The groups are shells around one centre, one inside the other: the same stretched ball of 6 dimensions in 10 sizes.
Some rows, each with its group after it:
[ 83.6,  15.3, -23.2,   5.7,  -3.4, -74.7,  40.7,  23.6]  J_323
[ 12.7,  37.2, -18.6,   3.2,  -5.5, -17.0,   5.6,  -8.2]  J_684
[ 27.6,   9.7,   2.9, -19.4,  29.9, -14.5,   7.8, -15.8]  J_543
[-42.2, -24.6,  17.2,  17.1,  -4.2,  28.8,  13.4, -23.6]  J_678
[-17.5,   7.1,  -2.0,  26.1,   7.0,  19.3,  -3.4, -27.9]  J_969
[ 22.8,  53.3, -20.1, -12.9,  18.0, -20.1,   1.1, -11.5]  J_735
[-14.6, -19.9,  16.1,   0.9,  12.7,  43.8,  -9.1, -24.0]  J_684
[ 30.3,  29.2,  -7.2, -30.5,  20.4,  -3.9,   3.8,  -0.3]  J_684
[ 42.0, -10.2,  -5.1,  15.7,  -5.7, -40.3,  28.3,   0.8]  J_735
[-26.4,  45.6,  -6.1, -12.2,  20.8,  21.2, -16.3, -34.8]  J_969
[  9.4,  34.9,  -2.6, -27.3,  35.2, -27.4,  19.6, -16.0]  J_864
[ -6.7,   9.3,   0.2,  -0.8,  11.2, -23.1,  46.1,   3.4]  J_323
[-32.9,  14.0,  -4.2,   6.9, -34.9,   6.2,   3.5, -18.3]  J_323
[ 40.3,  18.6, -10.5,  -5.9,  17.8, -12.9,  10.2,   1.5]  J_864
[ -8.9,  50.3, -17.7,  -3.7,  -5.9, -28.3,  11.0, -17.8]  J_52
[ 29.0,  45.4,  -6.5, -49.4,  34.5, -24.6,   9.8,  -7.0]  J_684
[-10.8,   9.2,   6.3,   1.1,  36.6,  28.1,  -7.6, -30.9]  J_678
[-35.1,  18.7,   7.7, -12.3,  28.6,  33.6,   1.5, -24.9]  J_684
[-28.2,   1.4,   4.5,  24.3,  14.1,  38.5, -14.2, -37.1]  J_323
[-30.5, -57.5,  27.4,  38.3,  14.4,  40.1,  17.9, -24.4]  J_52
[-75.5, -10.0,  17.0,  20.5,   0.6,  50.9,   2.8, -37.0]  J_218
[ 41.1,  52.1, -28.3, -13.1, -17.3, -62.5,  20.5,   4.6]  J_488
[-11.2,  14.9,   5.2, -16.7,  25.9,  -9.5,  31.6,  -7.5]  J_52
[ 48.5,  18.4,  -7.5, -20.4,  14.8, -14.5,  -5.0,  -8.2]  J_218
[-14.2,  -2.0,   3.2,  10.2, -11.0,   8.0,  -0.7, -25.0]  J_678
[ 33.3,  46.7, -13.5, -41.7,  16.8, -43.7,  28.0,   8.3]  J_52
[ 26.3,  40.9, -22.0,   5.9,  -0.2, -61.7,  34.2,  -1.5]  J_488
[ -1.5, -18.1,   0.1,  31.9, -13.2,   3.1,  24.5,  -1.0]  J_218
[ 71.0,  10.9, -18.8,   9.7,   7.4, -58.8,  43.6,  23.8]  J_488
[-22.9,  33.9, -12.5,   0.0, -23.4,  -8.6,  14.6,  -8.2]  J_218
[ 57.1,  53.9, -25.0, -25.2,  14.7, -48.8,  14.8,   6.5]  J_864
[  6.6,  -6.9,   7.7,   1.8,  16.5,  18.7, -11.7, -28.3]  J_864
[ 19.7,  29.9,  -5.7, -20.7,  18.5,  -6.1, -10.3, -22.8]  J_543
[-16.8,  25.8,   4.7, -23.0,  31.0, -18.6,  29.1, -17.5]  J_488
[ 13.1,  36.4,  -0.9, -34.2,  45.4,   1.8,  -4.5, -22.5]  J_543
[ 17.6,  11.9,   5.1, -16.5,  53.4,   1.7,  17.4,  -9.9]  J_969
[ 57.3,  15.5,  -9.0, -15.1,  20.5, -21.1,   5.4,  -0.1]  J_864
[ 60.0,  49.5, -21.8, -27.3,  22.6, -74.9,  39.3,  12.1]  J_52
[-42.7,  16.7,   2.7,   3.4,  -5.0,  -5.9,  17.2, -28.1]  J_969
[43.7, -3.0,  4.4, -8.4, 46.7,  4.3,  4.4, -9.3]  J_735
[ 14.9, -13.7,   2.9,   9.1,  -1.4, -13.3,  27.5,  -0.3]  J_543
[-70.6,   6.6,   8.1,  22.1,  -2.6,  39.8,  -0.2, -38.3]  J_735
[-50.3, -14.6,  14.3,  14.7, -11.0,  33.3,   0.7, -32.4]  J_684
[-17.6,   4.5,   1.1,  13.4,  11.3,  20.7,  13.1, -11.2]  J_735
[-47.1, -44.1,  20.8,  36.4,  -6.0,  39.4,  23.3, -16.7]  J_323
[ 19.6,  16.1,  -5.4, -10.0,  11.9, -40.2,  44.3,   8.2]  J_52
[-30.3, -37.4,  19.3,  28.2,   2.9,  49.7,  -5.1, -29.8]  J_678
[ 38.1,  -1.1,  -3.0,  13.1,  31.4, -34.1,  37.3,   0.4]  J_678
[ 33.7,   4.1,  -2.8,   9.2,  28.1, -25.8,  16.5, -14.6]  J_543
[ 56.7,  18.3, -11.0,  -2.8,  32.0, -34.0,  15.9,  -3.0]  J_864
[ -0.2, -28.9,  22.4,   3.6,  49.3,  13.9,  21.6, -21.0]  J_969
[ 32.0,  62.0, -24.9, -19.3,  12.6, -72.6,  37.2,   2.0]  J_323
[ 19.2,  20.7,   5.2, -29.6,  47.8,  -2.9,  -2.8, -26.6]  J_218
[  4.9,  31.1,  -9.9, -16.7,  -3.1,   7.1,  -4.3,  -7.7]  J_678
[ 61.5,  30.4,  -9.2, -37.0,  34.5, -26.3,   5.3,   0.1]  J_218
[-13.2,  29.0,   7.3, -43.7,  32.3,  24.5,  -6.9, -21.3]  J_735
[-31.2,  32.0,   3.7, -30.7,  15.7,  17.9,   0.9, -22.6]  J_543
[ 11.3,  33.1, -19.5,  11.1,  -9.2, -50.8,  42.8,   6.3]  J_488
[ 45.1,  13.5,  -8.5, -13.4,  15.9, -28.0,  32.0,  16.5]  J_969
[-45.1,  22.8,  -3.8,  17.9,  -2.8,  -4.1,  24.5, -21.0]  J_488

New rows. What belongs after each?
[ 58.3,  -6.3,   4.6, -12.7,  50.3, -30.8,  29.4,   0.1]  J_488
[-49.3,  -4.3,   2.7,  27.1, -30.3,  17.7,  14.2, -18.8]  J_969
[19.5,  0.2,  1.0, 13.7, 40.2, -6.1, 24.1, -8.6]  J_969
[-47.9,   7.7,  10.7,  -4.2,  12.7,  24.3,  14.2, -23.2]  J_864
[ 57.4,   0.4,   0.7,  -5.6,  49.6, -22.5,  14.6,  -8.6]  J_52
[ 39.4,  -6.4,   1.2,   4.1,  24.7,  -4.2,   1.9, -13.7]  J_543
[-23.6,  -6.6,   0.3,  29.1, -13.0,  11.1,  18.7, -10.8]  J_678
[-52.7,   7.0,   5.9,  13.5,   2.5,  48.3,  -3.6, -26.8]  J_323
[ -3.6, -48.1,  14.3,  44.9,   2.7,   6.8,  29.9, -11.3]  J_684
[ 16.0,  35.2,  -6.4, -27.5,  20.1,  12.4, -19.8, -20.8]  J_684
[-44.3,  -2.4,  12.0,   0.2,   7.0,  24.2,  23.2, -13.6]  J_488
[-16.4, -11.2,  12.6,   9.1,  29.2,  37.4,   2.4, -22.3]  J_678
[ 30.8,  43.2,  -8.6, -43.0,  17.9, -22.5,  -7.9, -17.8]  J_323
[ 42.0,  14.7,  -3.4, -11.1,  35.8, -40.5,  25.9,  -7.4]  J_864
[  2.3, -20.1,  19.6,  -5.5,  46.6,  41.2,  -5.6, -25.0]  J_969
[ 14.3,   1.8,  -7.6,  27.4,   2.5, -13.7,  20.4,  -6.7]  J_864
[  3.7,  40.3,  -4.4, -25.1,  42.7,   5.6,   4.6, -14.7]  J_969
[-57.2,   0.8,  13.6,  -3.4,  -5.7,  58.0, -20.1, -36.9]  J_735
[ 67.7,  61.4, -22.6, -36.9,  41.6, -64.1,  18.0,  -1.0]  J_488
[  1.9,  53.2, -16.3, -18.4,  13.2, -39.6,  34.1,  -0.1]  J_735
[-26.5, -64.1,  32.1,  32.6,  19.8,  58.5,   1.2, -30.7]  J_323
[-16.9,   3.3,   6.4, -12.8,  -5.8,  27.0,  -6.9, -18.5]  J_52
[ 36.0,  39.7, -11.5, -38.7,  12.6, -26.8,   8.0,  -0.5]  J_864
[ 42.0,  38.7, -24.4,  -1.9,  -8.0, -26.1,   2.8,   2.1]  J_323
[ 56.2,  43.7, -24.5, -18.2,  -3.1, -53.7,  17.4,   8.6]  J_678
[-36.0,  28.3,   5.5, -31.2,  11.0,  28.9,  -4.0, -22.2]  J_218
[ 22.2, -24.8,   6.1,  21.0,  19.9, -22.4,  50.0,   8.4]  J_323
[-25.9, -29.0,  28.8,  -3.7,  43.0,  61.8, -14.5, -38.8]  J_323
[ -9.5,  -8.8,  14.2,  -3.9,  21.5,   4.5,   5.8, -31.3]  J_969
[-41.2,  -6.9,  13.6,  20.9,  18.5,  21.2,  -0.7, -46.2]  J_488
[ 23.0,  36.3, -17.9, -13.8, -12.1, -37.3,  26.2,   9.6]  J_678
[ 30.6,  40.4, -21.1, -14.5, -15.4, -39.0,  15.4,   4.8]  J_678
[ 55.6,   6.7, -10.4,  16.2,  28.2, -26.2,  11.7,  -6.9]  J_323
[ 89.4,  42.4, -25.3, -19.3,  30.5, -65.8,  26.0,  15.4]  J_488
[-26.3,  18.0,  -0.1,  -0.5,  11.2,   4.6,  27.1,  -6.9]  J_969
[-14.8, -13.1,   6.4,  38.6,  24.6,  13.1,  13.8, -27.3]  J_323
[-47.0,  -5.9,  20.5,  -2.2,  31.4,  46.1,  -7.2, -42.3]  J_543
[ 18.0,  54.9, -12.8, -44.8,  24.2, -31.5,  26.7,   5.9]  J_488
[  3.7,  48.1,  -9.6, -16.6,  30.6, -10.9,  -8.3, -32.6]  J_488
[-42.9,  26.5,   5.7, -12.4,  16.9,  10.2,   1.9, -37.2]  J_678
[  1.5,  -0.7,  12.3, -16.3,  34.8,  33.5, -13.9, -27.2]  J_678
[-15.3,   4.0,  15.5, -17.7,  50.5,  39.5,  -3.8, -27.3]  J_969
[-11.9, -21.3,  12.1,  20.2,   7.9,  -1.4,  18.2, -24.9]  J_684
[ 86.2,   9.9, -11.1, -12.0,  34.1, -59.0,  35.6,  15.6]  J_969
[ -3.8,   4.6,  -4.0,  30.1,  12.9, -24.0,  35.0, -12.4]  J_969
[-11.7, -18.4,   6.1,  22.9, -15.6,  24.8,  -8.2, -24.8]  J_735
[ 53.5,  10.5, -11.0,  -1.0,   6.3, -44.9,  21.7,   1.4]  J_864
[  7.4,  36.8,  -6.5, -35.9,   4.6,  19.6, -21.2, -14.7]  J_323
[-36.8,  18.4,   5.5,   3.0,  18.2,  16.5,  -9.2, -45.7]  J_969
[ 20.8,  64.2, -19.3, -36.7,  19.1, -41.0,  19.5,  -1.9]  J_543
[ 50.0,  11.5,  -4.7,   1.3,  43.1, -30.9,  12.9, -15.1]  J_969
[-39.7,  18.9,   1.6,   5.1,  -2.3,  18.1,  -9.2, -38.5]  J_684
[ 26.7,  -6.3,  -1.9,  17.6,  10.4, -37.4,  33.9,  -5.8]  J_864
[-81.9,  22.0,   7.3,   8.2,   2.2,  35.8,   2.2, -40.5]  J_323
[ -6.3,  19.5,   7.6, -23.0,  43.9,  37.8, -20.0, -31.8]  J_735
[-26.0,  18.9,  -1.0,  -0.6,  -9.5,  30.8, -25.9, -35.9]  J_488
